There are 4 ways to turn a row about zero (a turn may also mirror it). The second row of each pair is the first, turned, with some noise. The first 28 pairs use one turn. New pairs use 2 turns, one after the other, and a turn may come again.
In the rows, zero is written as 128.
Some pairs, each with its turns in order after it:
[128 156 111 113 122 177]
[133  87 108 131 156 157] => K641

[104 132 108 148 140 137]
[156 113 145 112 123 136] => K651

[125 115 134 111 171 168]
[ 99  95 158 107 141 146] => K641

[ 53 105 118 109 120 179]
[ 73 182 121  89 162 104] => K311

[156 119  99 147 148 143]
[134 131 117 133 138  77] => K190

[ 95 102 161 137  75 132]
[129 139 156 185 152 163] => K651

[138 202 169  82  58 127]
[103 117 140 209 132 212] => K190

[102 133  99 186 130  95]
[106  83 145 158 161  91] => K311

[ 91 105 129 167 111 135]
[137  84 143  88 130 127] => K190

[117 111 117  75  91 131]
[132 160 101 163  99 156] => K651

[109 130 121 184 176 148]
[185 118 128 102 161  95] => K190

[147  73 126  92 104 131]
[170 157 141  86 114 108] => K311

[ 61 168 100  85 198 129]
[179  90 164  45 163 130] => K641

[120 161 124  87 144 169]
[154 102  91 148  90 106] => K651

[156 154 184 143 138 116]
[176 125 106 166 104 151] => K190

[ 96 115 142 141 123 142]
[138 106 125 100 134 146] => K190

[146 153 134  97 139 140]
[115 121 116 115 170 126] => K641

[144 110 129 135 201 131]
[156 134 108  80 154  83] => K651

[110 114 141 122 140  71]
[140 162 147 104 113  86] => K641

[134  92 137 106 114 115]
[123 166 113 145 140 139] => K651

[135 135 153 158 106  86]
[148  79 100 134 127 112] => K311

[127 109 114 113 138 112]
[135 130 153 130 135 109] => K641

[ 38 145 137 119 127 142]
[170  77 117  76  90 120] => K641

[118 177  82 223 127  90]
[102  63 142 216 159  93] => K311

[148 187  72 132 122 151]
[129 163 141 203 144 145] => K311

[141 145 102 104 122 115]
[156 138 138 144 148 144] => K311

[ 86 146 132  92 147 153]
[174 124 122 155  96 107] => K651

[147 126  80 130  99 136]
[ 90 113 148 144 133  92] => K190

New pairs. What belongs after each?
[196  95 129 109 149 143]
[ 97 127  61 161 133 114] => K311 K641

[150 184  99 117 154  75]
[120  82  72 172 107 146] => K190 K311

[187 126 122  94 100  88]
[ 82 157 117 177 165 145] => K311 K641

[111 143 102  93 155 111]
[132 132  97  85 146 139] => K190 K641

[167 114 105 119 172 110]
[182 144 113 130 140 160] => K641 K190

[159 163 125 127 146 117]
[155 122 135 130 115  85] => K651 K641

[136 125 124 163 152 115]
[114 129 136 135  91 112] => K311 K641

[143  70 152 110 160 177]
[148 150 111  83  65 160] => K190 K651

[133 164 189 118 129  81]
[121 143 133 117  47 120] => K641 K651

[139  82 125 109 102 179]
[128 127 157 141  59 129] => K641 K641

[108 165 127  88 143  97]
[165 100  88 112 140 113] => K311 K651

[170 149 112 145 101 171]
[161 121 147  84 104  93] => K190 K190

[129 190 136 169 145 145]
[153  90  73 129  97 139] => K641 K651

[132  92  44 137  73 195]
[144  42  70 176 160 171] => K311 K311

[107 175 125  92 117 127]
[106 172 123 127 118  91] => K641 K190

[140  81 159 110 147 116]
[118 126 115 133  81 171] => K190 K651

[135  86 140 100 148 163]
[177 110 151 132 156 123] => K190 K641

[ 77 135 103 110 158 162]
[142 102 120  61 122 139] => K311 K641

[162 121 126 133 187 162]
[102 133 131  68  92 120] => K190 K651

[172 123 144 138  67 148]
[179 134 146 144  97 173] => K641 K641

[147 165 116 145 180 105]
[ 71 107 137 108 132  96] => K190 K651

[125 100 197  81 115 149]
[158  86 112 153 190 103] => K311 K641

[112  79 131 123  91  95]
[101 180 103 110 112 102] => K311 K651

[107 159 114 118 136 111]
[ 99 136 133 160 127 141] => K651 K651

[203  76 184 141 137 117]
[ 85 135 136 101 103 221] => K190 K651

[ 80 173  66 119 112  89]
[188 122 157 156  65 157] => K641 K311

[142 122 176 146 119 125]
[151 134 160 107 144 100] => K651 K651

[151 154 132 167  93 183]
[182 148 115 119 179 153] => K651 K651

[181 134 139 147 204 144]
[107  47 101 116 131 167] => K311 K190

[112 149 132 111  72 146]
[148 127 180 140 133  94] => K641 K311

[126 126 118 143  94 148]
[127 105 101 111 146 115] => K651 K190

[114 160 109 117 184 111]
[ 72 141 122 100  97 129] => K311 K311

[137 181 108 100 132 183]
[ 68  89 166 145 122 149] => K190 K311

[ 73 119 126  77 151  65]
[ 75  91 182  89 173 118] => K311 K641

[164  66 133 140 143 142]
[177 140 144 163 141  90] => K190 K641

[166  88 134 111 127 115]
[ 84 140  95 152 131 129] => K311 K651

[158 132 166 149 126 117]
[141 133 154  88 106 121] => K651 K641

[185 144 119 188 126 121]
[146 103 142 132  58  98] => K190 K190

[116 157  99 127 118  97]
[ 96 119 102 100 125 113] => K641 K651

[110 153 104 116 112  98]
[161 148 111 124 134  94] => K311 K190

[118 165 135 165  96 106]
[103 121 152 171 151 102] => K641 K190

